The same things were measured in two ways. Each way mixes the same 11 hidden numbers, adds some noise and spreads widely along 8 directions of its own, which tell nothing about the thing.
In the rows, zero is written as 128.
Some things both ways: the first way, then the second way.
[ 98 101 130  92 144 121 142 134 104 137 115 127 113 172 104  97 173 134
 116 106 147 133]
[121 159 113 127 151 122 144 144 125 132 121 100 133 101 109 156 138 113
 105 154]

[ 99 115 177  45 132 104 188 101 134 100 142 121 139 176 213  97 128 169
 117 137 171  80]
[102 145 134 120 105 136 141  64  94 190  79  81  69 133 191 104 192 145
 129 112]

[ 97  68 170 143 153 155 145 113 115 154 122 123 130 152 155 109 185 123
 131 122 180 160]
[137 133 109  85 163  89 163 172 107 113 119 100 110 166 193 162 163 145
 114  74]

[109 180 144 103 131 132 155 125 150  78 180  78 157 158 151 164  92 140
 103 190 120  78]
[ 85 134  85 114 147 173 123 103  78  99 148 166 162 175 151 172 123 116
 119 145]

[127 166 133 154 148 104 133  84 151  92 147 120 133 169 141 152  85 105
  89 142 119 110]
[169 168 126 121 116 176 149 141  96 152 121 158 104 133 121 157 120 153
 133 129]

[140 169 176 117  97 152  95 165 145  99 125 106 126 131 152 125  78 154
 120 164 112 113]
[132 135 103 100 152 129 138 102 117 126 137 113 160 121  92 153  88  97
 137 125]

[ 99 179 155 140 155  32 190  74 161  67 168 160 134 145 149 135 111 163
 119 145 147  94]
[135 124 162 120 107 132 131 159 147  73 120 144 181 161  96 149  55 186
 106 118]

[128 131 120 153 160 125 151 108 143 128 138 172 128 102 119 125 152 198
 121 145 120 147]
[149 120 153 134 146 141 102 129 122 117 103  86  85  86 105 118 135 152
 123 130]

[130 126 105  66 144 100 136 119 102 113 105 108 167 154 158 152 168  72
 104  93 116 142]
[147 143 144 171 172 124 169  83 124 112  55  61 116  69 122 124 200 150
 156 139]

[129  84 130 111 132  74 106 110  97 124 104  98  97 189 136 158  96  62
  99  71 177 129]
[127 169 111  95  79 114 101 119 103 165 158 120 109 155 160 142 127 107
  86 137]

[123 112 134  96 144  83 137 142 119 130 150 108 147 135 165 109 139  87
 148 100 150  90]
[117 129 105 170 168 127 126 127  75  83 154 119 157 131 114 174 120 154
 152 140]

[ 68 192 156 114 148 137 126 142 138 102 149  98 133 143 117 132 127 127
  69 167  99 120]
[180 159 137 176  95 126 128 199  95 102 144 120 129  99  68 150  56 182
 137 145]

[179 181  82 115  96 155 149 139 122  70 129 114 120  94 130 191  62 125
 120 146  77 105]
[ 92 131 105  99  67  85  94  61 108 169 127 111 123 119 150 138 157  93
  71 111]

[106 135 114  94 163  62 154 131 120 115 115 158 123 145 121  90 193 121
 108 106 131 143]
[127 165 107 112  68 122 147  90  91 150  98 126  86 150 172 147 124 162
  96 133]

[195 122 157  90  90 168 136 136 119  95  90 144 121 136 123 134 158 157
  85 177 128 164]
[100 120 112 103 161  86 100 150 104 177 191  88 130 175 189 124 136 123
  71  99]

[ 97 112  58 115 160  57 124  84 131 102 123 120 129 136 108 153 151  65
 105  60 110 124]
[135 136 129 124 113 143 112 179 129 130 123 141 111 128 131 126 138 148
 115 129]

[126 146  88  87 106 100 134  84 129  32  99  68 131 181 127 203 113  39
  84 125 100 134]
[142 148 113 159  69 136 138 113  93 129 123 150 117 135 121 125 113 139
 137 139]

[123  91 119 115 178 158  77 143 126 196  92 124 109 145 115  73 215 112
 103 143 139 196]
[134 134 140 130 144 118 109  96 137 117 150  93 139 124 111 116 142 114
 127 159]

[145 144 188 112 156 148 131 196  97 103 117 140 145 137 129  82 182 165
  94 152 134 139]
[164 150 102  86 135  78 148 137 100 108 139  89 185  76  69 204  68 126
 111 119]

[131 138 158 109 132 123 135 125 143  72 135 125 143 146 128 130 128 183
  95 155 135 106]
[ 91 113 139 122 121 139 109 134 134 141 128 122  96 143 129 111 122 144
 108 109]

[ 99 101  84 135 170 154 128  93 146 163 118 146  88 134 149  64 143 117
 151  96 105 135]
[117 127 163 100 116 101 107  97 161 160 135 111 142 140 120 122 155 105
 111 121]

[ 90 155  60 113 147 101 110  97 144  61 113 112 140 119  76 145 169  58
  67 127  84 141]
[ 91 159 117 129 117 118 101 103 143  86 103 116 122 113 107 180  90 115
 101 114]

[163  99 175 122  95 107 135 208  68 157 105 142 105 107  97 136 138 150
 160  94 172 147]
[ 94 127  96  93 190 184 145 151 145 128 134 177 154 208 172 129 182  82
 100 146]

[158 157 154 206 112 137 171 196  73 123 125 205 162  45  59 123 172 161
 182 131 131 156]
[ 79 112 169 182 109 113 110 125 134  79 124 167 125 222 128 163  93 185
 146 105]

[138  97 144 125 125 115 113 155 118 162 137 115 113 110 133 135 114 145
 142 128 173 118]
[152 146 114  98 145 143 112 161 140 111 117 116 159  98 112 138 139 103
 138 127]

[113 147 145 155 151 128 137 134 129  97 135 127 139 129 127 116 140 118
 112 146 136 128]
[146 143 181 130 173 114 172 193 193  94 114  73 196  83  56 127 117 139
 159  88]

[147 130 120 158 107 176 103 133 122 176 128 111 147 142 111 163  93 105
 112 142 134 141]
[108 139 147 147 214 122 162 168 147  79 116  89 162 139 129 157 153 155
 135 129]

[123 140  87 148 149 141 133 124 130 119 142 117 132 137  94 146 153 143
 152 156 105 150]
[154 138 123 150  69 153 110 140  92 152 144 155 103 132 134  93 137 141
 168 147]

[141 128  89 121 126  98 142  71 130  96 112 130 179 148  99 174 189  46
  86 112 109 156]
[117 129 119 160 162 129 143 131 100 159 103 112  86 130 148 141 172 154
 119 120]

[ 99 156 106 110 131 131 157  69 174  85 130 122 120 159 111 122 155 144
 123 174  99 134]
[142 136 102 157 134  89 140 105 107  75 108 102 138  73  66 182  74 139
 108 147]

[121 164 154  69 115  49 127 126 109  72 139  89 131 147 159 170  72 103
 128  96 119  80]
[115 132 108 147 132  78 109 103 114 151 146  76 115 102 127 130 140 110
  85 122]

[164 116 146 161 123 125 109 135 102 170 109 156 118 157 138 125  98  96
 107  86 145 147]
[153 158 144  91 243 150 150 148 130 181 159  57 173  90  82 148 153  80
 133 149]

Other things, the second way, with their names:
<169>: [128 163  86  98 173 150 170 109 106 171  91 100  94  90 104 165 155  69
 164 117]
<1185>: [156 133 125  87 104 155 107  74 117 184  69 140 113  92  97 141 157  75
 159 118]
<53>: [127 144 115 138 200 161 105 139  90 147 136  84 128 106 125 137 126 122
 174 141]
<1050>: [ 41  89 153 161 190  45  95 121 170  99 204  48 173 147 125 104 157 111
  96 118]
<921>: [140 142 105  72 125 180 118 141  75 151 135 138 144 137 127 151 112 121
 132 152]
<266>: [121 141  86 154 103 133  87 168  76 115 161 171 109 168 130 169  77 140
 148 142]
<470>: [145 136 132 175  82 139 105 112 119  62 100 189 151 116  49 191  68 151
 131 159]
<541>: [141 130 111 134 197 113 153 173 117  97 129  88 156 105 137 146 172 141
 106 136]
<1183>: [148 155 116 108 118 125 158 136 142  89  77 124 166  99 100 165 116 132
 119 124]
<490>: [ 97 120 149 127 141 180  73  98 138 132 142 136 145 167 110 107 114  93
 140 144]
<1033>: [124 127 122 130 196 111 120 127 125  79  97  95 116 102  91 196 111 142
 133 126]
<883>: [148 134 158 125 150 162 164 169 174  58  95 149 196 146  83 138  82 162
 137 127]
<349>: [123 100 138 150 144 118 141 145 132  99 128 128 131 164 155 107 140 183
 135  94]
<592>: [100 107 114  89 200 100  52 143 133  94 200 119 199 156  84 189  80  74
 114 146]
<318>: [124 106 152 134  92  87  96  57 133 105  97 139 143 137 110 160 149 132
 114 119]
<362>: [ 97 110 176 126 115  66 101 155 189 128 135  73 153 161 163  76 147 142
 117  66]
<1159>: [108 110  95 154 181  87  95 110  95  39 145 104 170 121 108 201 110 129
 104 124]
<1125>: [ 93 137 102 135 120 102  98 100  97 156 145  84 136 118 141 126 132  95
 164 105]
<12>: [150 103 139 125 127 180 117 132 111 120 133 146 151 124  80 104 128 125
 144 163]
<1172>: [147 138 103  96 141  69 153 149 127 110 120  77 135  82 104 167 134 119
 109  92]
<1049>: [132 143 114 134 155  89 104 142 111 125 159 114 129 147 152 168 121 144
 112 127]
<84>: [153 141 119 111 134  78  99 131 107 109 153  78 147 121 142 147 119 130
 148 117]
<446>: [120 137 115 120 181 134 110 200  93  92 194 120 172 156 116 170  95 133
 137 162]
<930>: [122 132 113 128 114 133 144 150 127  84 111 128 137 132 124 125 128 136
 151 124]
<643>: [133 112 104 150 203 165 135 159 111 116 182 115 148 113  98  98 155 101
 150 164]
<1135>: [141 161 157 109 121  98 113 190 171 138 124  55 173  68  94 113 128 114
 147  96]
<798>: [118 101 150 103 107  33 124 118 145 115 145 104 184 183 153 146 127 157
  60 104]
<1146>: [147 151 157 104 141 129 112 168 145 129 111 139 151 150 142 161 138 146
 149 115]
<725>: [ 76 137 115 113 151 123 102  85 108 132 159 124 143 213 202 142 156 104
 104 124]
<1132>: [120 111 155 140 107  50 111 102 150 113 117  87 131 133 114 140 111 150
 121  71]
<563>: [ 90 111 138  59 133 136 118  74 137 100 113 136 204 174 125 162 110 107
 115 132]
<874>: [115 151 124 117 146  76 117 124 100 109 131  91 164 130 138 205 119 145
  95 114]
<331>: [114 125 109 162  99 121 109 124 128 111  88 139  70 124 131 132 126 142
  93 103]
<268>: [ 90 100 147  77 206 104 118 150 185 141 130  60 141 103  77 125 133  89
  89 112]
<174>: [125 148  92 136 209 157 178 170 109 116 106 134  74 153 166 162 159 148
 116 128]
<1155>: [ 63 150 140 178 241 125 120 123 151  92 147  49 150  90  97 157 157 104
 105 140]
<901>: [133 127 120 105 201 114 133 229 110 123 158  97 178 143 114 174  73 163
 114 117]
<90>: [100 123 106 150 173 100 114 176 122 159 179 114 133 145 126 134 142 105
 124 125]
<948>: [132 139 105 121 181 107 139 144 121  92 114 100 147 110 121 179  90 143
 127  95]
<971>: [153 169 102 124 135 165 140  94 120 129 109 134 121 106  93 148 122  86
 149 159]
<1035>: [119 135 121 137 143 109 137 181 108  83 113  94 139 119 114 165  84 172
 113 113]
<935>: [156 166  73 129  81 113 110 144  48 133 161 132  80 124 121 178  67 140
 159 131]
<616>: [101  77 145 143 116 114  65 172 120  57 176 172 125 224 128 143  68 180
 101 132]
<715>: [108 143  96 121 160 124 137 123 121 114 130 155 137 176 181 171 185 115
 118 112]
<947>: [151 155 153 150 169  99 175 218 158  80  83 106 166 108 101 184 120 191
 155  86]
<306>: [172 168 128  90 181 123 152 215 161 169 117  89 191  33  32 174 117  76
 159  98]
<1170>: [179 140 168 177 124 126 165 134 123 101  85 102 157  80  67 135  98 189
 167 129]
<163>: [128 138 140 142 104 139  99 173 122 123 148 108 110 126 127  97 132 131
 147 111]
<220>: [133 145 172 124 151 147 123 118 169 141 112  90 182 124 116  92 144 115
 163 140]
<559>: [113 132 126 118 123  95 109 139 137 183 121  79  91 105 127 108 166  90
  93 125]
<138>: [158 176 108 113 147 137 148 123 117 187  87 103 125  74 117 152 180  82
 159 129]
<1195>: [163 151 105 190 172 144 191 156  84 139 115  87  40  58  96 121 156 146
 157 125]
<447>: [155 112 156 108 185 125 108  90 160 108 120 101 176  93  61 141 149  91
 148 153]
<43>: [ 76 148 133 125 127 136  91  42 124 119  94  86 103 141 152 139 128 114
 118 121]
<709>: [138 124  89 113  90 192  94 143  98 103 114 211 130 164 128 144  95 135
 135 157]
<443>: [ 97 126 174 167 124 153 101  75 137 102  96 145 100 146  92 153 135 140
 124 145]
<905>: [181 131 121 143 142 114 133 153 101 133 143 105 127 121 127 121 123 151
 146 113]
<612>: [150 111 144 138 164 110  68 201 115 126 211 123 189 146  77 144  87 132
 150 171]
<842>: [117 130 153 141 120  91 150 184 167 111 112 103 120 137 140 113 151 174
 102 101]
<1158>: [126 139 134 195 135 196 133 117 106 174  98 133  31  96 104  90 170 136
 153 155]
<739>: [180 153 106  94 105  75 160 153 108 133 110  85 133  71 113 155 134 134
 134 117]
<1145>: [154 122 159 166 143  83 142 188 143  68 134  98 127 118 104 139  97 204
 136  94]
<884>: [150 148 156 103 145 182  94 109 120 145 110 141 148 131 109 150 160  98
 174 146]
<139>: [169 130 121 112 141 128 142 161 104 166 120 115  93  90 107 135 139 147
 143 132]
<246>: [107 133 143 129 122 126  98 147 172 109 143 127 145 133  98 120 102 113
 134 112]
<839>: [107 134 127 153 153 157 149  84 121 176  88 119  86 131 142 112 197 112
 120 146]
<821>: [ 95 138 110 177 151 117 117 143  77 126 139  64  86 101 135 131 136 150
 119 138]
<63>: [123 148 104  99  94  93 118 156 136 136 143 138 136 155 160 144 129 108
  86 100]
<136>: [124 146 120 109 182 171 108 159  76 117 179 129 138 164 140 174 104 152
 126 140]
<354>: [ 96  97 148  90 153 126  98 125 148 105 165 131 172 212 130 125  97 108
 109 126]
<285>: [139 109 132  96 162  96 112  69 128  41 110 112 230 130  85 201  75 132
  97 135]
<1166>: [100 121 129  97 137 131 133 139 152 105  82 127 115 141 118 149 111 135
 119 105]
<135>: [161 147 118 145 118 104 141 129 105 126 135  98 146  95 126 131 118 162
 105 129]
<879>: [198 144 156 127 114 118 143 200 145 125 103 120 131  71  73 140 105 179
 122 123]
<552>: [137 151 117 129 206 105 144 208 132 177 168  43 169  81 125 107 137 116
 137 108]
<294>: [215 168 138 131  52  94 136 133  95 130  77 116 100  81 105 170  98 198
 141 121]
<321>: [134 136 145 152 196 169 153 162 123 172 106  90  25 108 148  96 201 153
 129 111]
<183>: [155 154 138 142 154 153 142 155 149 113  81 123 139 112 137 131 153 159
 121 140]
<412>: [ 70  74 176 109 207 151  83 132 200 167 171 110 177 197 135  54 185  77
 124 117]
<513>: [127 156 106  97 118 130 178 114 119 146  87 120 121 109 128 158 139 130
 112 102]
<773>: [ 90 122 125 120 162 160 123  93 115 121 102 101 103 142 149 123 143 136
 127 127]
<363>: [ 91 113 134 176 156 132  85 139 120 139 166  86  91 128 101  90 126 115
 131 159]
<843>: [180 174 131 193 126 121 119 194 116  80 114 120 142  84  70 178  44 188
 161 132]
<1127>: [107 140 133 144 151 116 107 117 140 111  94  96  97 119 139 149 142 130
  93 106]
<1027>: [150  96 104 100 172  64  83 138  81 101 184  97 158 120  92 197  72 137
  76 144]
<153>: [121 126 152  88 152 124  77 112 136 134 130 108 136 129 113 162 121 121
 135 104]
<328>: [ 80 112  97  97 124 151  98  68  92 154 164 153 108 165 140 140 154  80
  78 145]
<250>: [ 84 138 158  86 107  95 113  96 191 140 136 119 191 160 122 131 142  74
 117  94]
<734>: [ 94 106 157 178 170 122 137 143 145  63 103  93 130 128 118 121 152 173
 119 141]
<1106>: [147 133 108 138 220 145 153 145  82  82 147  86 143 116 127 155 143 151
 136 162]
<853>: [ 71 101 127  96 128 105  90  77 155 116 159 140 156 218 167 116 142  91
 111 119]
<378>: [101 128 122 112 145 138 130  54 105 141 119 133 122 172 138 160 115 117
 126 125]
<1144>: [122 146 176 149 140  78 118 158 134 131 151  42 146 117 124 121 126 171
 160 106]
<265>: [114 133 151  88 126 119 119 161 215 110 103 135 169 134 104 122 146  87
 126  97]
<861>: [108 158 155 166 138  92 122 138 150  77 132  87 144 130 128 157 114 166
  99 109]
<264>: [122 152 100 129 177 174 128 126 106 121 113 101 126  88  96 149  98 115
 145 145]
<261>: [115 113 129 185 239 161 109 155 112  85 185 105 174 140  83 136  95 137
 121 180]
<986>: [ 92 112 144 118 122 143 115  99 146  85 128 145 157 169 104 141 113 124
 101 130]
<1168>: [ 62 131 122 105 129 110  85  73 135 174 153 116 124 181 163 138 138  90
  76 107]
<713>: [122 154 109 119 165 154 122 149 113 122 144 114 115 146 163 131 125 132
 108 137]
<386>: [151 143 152 104 132 156 137 187 135 163 112 134 160 141 123 121 161 128
 204 114]
<797>: [101 165 113 180 153 165 160  66  97 102  75 118  26 143 150 158 155 152
 124 147]
<687>: [134 129 125 129 120 114 142 121 110 151 165 125 130 146 117 128 129 136
 122 143]
<848>: [104 118 119  65 171 112 123 167 155 113 170 120 212 167 114 153 105  85
 111 101]
<332>: [113 144 135 116  76 112  95 128 158 124 116 122 138 137 127 119  91 117
 127  92]
<1088>: [163 135 129 103 134 117 131 135 123 113  99 157 147 151 149 178 140 143
 124  96]
<467>: [169 141 137 110 161 101 139 188 134 139 103 112 144  86  94 178 162 131
 129 121]
<216>: [134 138 134 171 133 111 128  92 111 155 174  98 138 120  86 121 119 125
 128 174]
<858>: [158 125 133 104 134  99 134 156 151  79 100 130 197 126 109 171  89 164
  94 102]
<850>: [134 129 118 153 117 139 120  79  95 121 104 146 109 157 132 144 111 147
 148 145]
<1192>: [160 139 145 128 114 135 136  67 131 153  87 115 121  66  73 137 145 121
 150 139]
<166>: [123 112 124 125 127 122 124 154 115 106 131 146  88 146 128 150 143 149
 102 111]
<1066>: [154 113 126 142 203 147  92 161 117 108 167 121 158  99  48 156 118  98
 137 178]
<1004>: [ 98 138 128 177 113 104 132 142 100 129 136 110  98 159 167 127 115 187
 119 108]
<419>: [ 87 138 116  88 153 175 123  97 119 156 164 141 119 197 163 115 132  91
 114 146]
<357>: [129 123 144 134 169 115 111 141 151  71 116  79 154 112 111 127 143 127
 133 121]

Some of these things the first way, each followed by its name:
[185  78 129 188 117 202 112  94 143 170  94 168 163 123  58 132 209 153
 100 192 167 204]  <1033>
[134 105 145 100 113 125 128 138 116  98  85 143 118  99 130 121 145 161
 121  96 137 137]  <616>
[105  98  80 164 143 178 123 102 153 209 142 167  98 103 135  66 124 142
 173 106 107 127]  <1146>
[154 126 102 159 135 121 164 129 131 127 124 175 136 112 102 138 172 141
  95 140 132 159]  <921>
[ 85 113 104  98 150  64 125 162 106 100 120 102 132 120 128 128 160  88
 142  67 130 117]  <930>
[173  87 143 143 132 192 137 188 118 167 106 169 106 126 123  64 204 159
 131 141 130 176]  <1170>
[111 110  80 157 129  96 105 121 132 153 145 110 112 108 118 157  86  63
 127  95 141 109]  <1135>
[113 103 111  94  89  61  95 165  99 135 106 113 101 107 133 146  62  85
 156  12 120  96]  <363>
[131 146 112  90 112  91 103 166  90  85 105 123 135  89 116 169 114  86
  92  66  84 121]  <1127>
[110 188 103 101 134 122 123  82 144  67 118  86 164 156 114 191 107 101
  67 158  98 123]  <842>
[148 165 145 189 102 153 125  95 158 124 147 131 144 148 133 164  74 134
 132 168 113 131]  <378>
[123 141 156 124 108 116 147 138 120  98 103 155 116 101 147 129 116 156
 137 120 124 141]  <354>
[117  94 139 151 101 124 101 171 119 178 142 127 113  96  88 112 126 127
 175 107 153 119]  <266>
[150 119 138 133  80 239  93 152 144 148 116  82  72 131 120 144  63 148
 118 182 121 135]  <63>
[105 122  88 117 150  35 193  57 124  82 139 140 159 155 119 173 159 111
 141  92 149 118]  <734>
[162 150 123  97 141 102 164  88 106  77  86 152 157 146 132 154 193  97
  93 134 118 176]  <798>
[ 90 142 137 146 123  97 156 132 144 129 164 134 131 109 126 141 114 134
 122 120 136  98]  <1035>
[118 128 156 144 118 168 144 116 162 145 133 142  76 159 137  84  99 206
 145 186 146 131]  <419>
[127 164 122 111 138  82 142 126 132 144 154 148 129 118 119 133 117 165
 139 138 119 114]  <183>
[111 102 122 149 168  51 177 110 122 112 149 153 122 136 139 132 161 135
 158  82 150 128]  <12>
[145 109 153 132 132 139 162  85 128 106 138 138 131 150 163 131 124 151
 156 138 142 123]  <1088>
[125 164 131 147 142 191 148 107 179 148 153 152 118 117 150  85 113 183
  89 209 119 116]  <136>
[138 135 156 142 123 113 152 160 114  94 127 155 125  99 121 116 148 152
 145 137 142 132]  <848>
[ 98 163  93  71 114 102 158 105 150  56  97 149 116  77 139 118 162 112
  95 138  79 135]  <490>
[122 162 106 163  69 168 166  88 173 153 161 145 100  87 103 126  64 166
 206 179 105 100]  <90>
[ 98  86  98 163 114 139 116  80 176 169 134 113  65 107 141 107  64 121
 180 117 156 103]  <265>
[149 143 126 109 105 140 163 119 121  63 104 141 137 140  85 148 155 170
 111 156 117 141]  <1158>
[139 136  57 117 121 126 175  33 150  92 118 140 138 138 137 154 136  56
  89 135 107 128]  <874>
[140 127 140 169 124 153 118 138 113 126 140 106 118 139 127 142  79 111
 152 139 151 120]  <250>
[ 64 152 135 151 161  80 159 144 126 123 179 128 119  79 130 130 118 145
 161 131 148  98]  <163>
[113 126 163 128 113 159  89 171 167 170 155 114 113 126 125  97 110 171
 107 171 135 108]  <264>
[ 75  78 176 122 179  46 178  97 124 126 150 136 116 151 166  69 175 136
 173  97 212 100]  <1172>
[141 127 116 152 126 145 111 137 125 163 149 111 121 129 121 137  87 136
 180 139 138 116]  <1050>
[ 99  96 126  89 164  77 128  83 146  93 116 122 112 161 180  82 134 120
 139  81 138  99]  <1145>
[ 77  90 121 113 139 114 135  63 172  95 114 123 138 157 124 108 182 120
  91 128 147 132]  <1166>
[127 130 156  76 106 115 164 124 138  98 107 178 144 119 133  80 186 169
  96 135 126 123]  <901>
[162 167 163 132 122 126  75 201 120 149 144 117 139  96 140 150  84 135
 103 120  94 115]  <858>
[128 113 138 167  84 158 166 137 134 139 116 165 104  89 115  93 122 148
 181 133 153 128]  <169>
[179 191 169 128  71 128 115 199 110 123 156 130 143 113 110 168  51 191
 150 173 114 100]  <552>
[107 126 130 100 129 121 124 129 140 137 113 141 129 118 137  87 181 118
 139 125 104 151]  <850>
[125 126 170 140 116 153 122 104 175 120 158 120 140 157 131 118 130 175
 130 198 144 120]  <948>
[ 80 165 112  82 152 140  79 146 138 133 138  78 111 131 158 107  86  75
  74 118  85  94]  <861>
[ 82 125  83 110 149  89 161  88 131 107 123 142 171 108 140 111 177  67
 137  91 122 122]  <386>
[104 181  81  86 105 150 167  63 146  72 126 111 149 135 133 155 112 101
 119 163  76 112]  <138>
[155 103 165 150 122 163  91 204 110 192 125 149  98  95 107  73 155 137
 122 132 141 149]  <1168>
[ 75 187 144 150 156  91 155 138 148 122 149 194 143  62 110  81 146 209
 143 124 100 108]  <268>
[196 161 118 216 118 100 183 167 108 118 143 197 128  82  67 148 131 166
 167 143 138 143]  <513>
[145 160  85 131 101 142  95 100 147 112 101 140 143  76 107 153 100 108
 124 136  80 135]  <592>
[155 108 125 144 108 155 124 168 105 151 113 150 140  93 111 105 139 108
 135 104 136 126]  <947>
[107 153 136 116 152 100 171 117 118 106 143 135 136 138 146 122 120 171
 169 126 136 109]  <739>
[100 126 103  93 164 114  97  94 144 102 116 111 156 174 145 116 141 111
 100  77  84 121]  <139>
[117 109 159  73 109 171 120 141 119 143 115  97 108 147 172 108 124 118
 110 153 140 130]  <725>
[135 143 133 135 109  92  89 168 108  96 132  98 143  97  81 200 117  94
 107 104 107 130]  <331>
[ 88 153 104 113 155 116  95 118 152 131 139 111 123 155 106 129 149 123
  86 148  94 149]  <713>
[138  77  92 138 129  93 116 139 143 149 124 143 109 104  88 125 181 130
 144 104 140 152]  <709>
[138 142 107 147  79 176  90 134 146 153 109 113 107 122 107 159  62 117
 120 114  84 132]  <174>
[134  70 169 180 137 161 137 157  93 184 144 145 106 139 131 105 103 159
 158  84 179 116]  <443>
[ 77 127  85 129 135 158 165  99 156 158 141 147  95 116 132  77 118 155
 154 129 112 111]  <446>
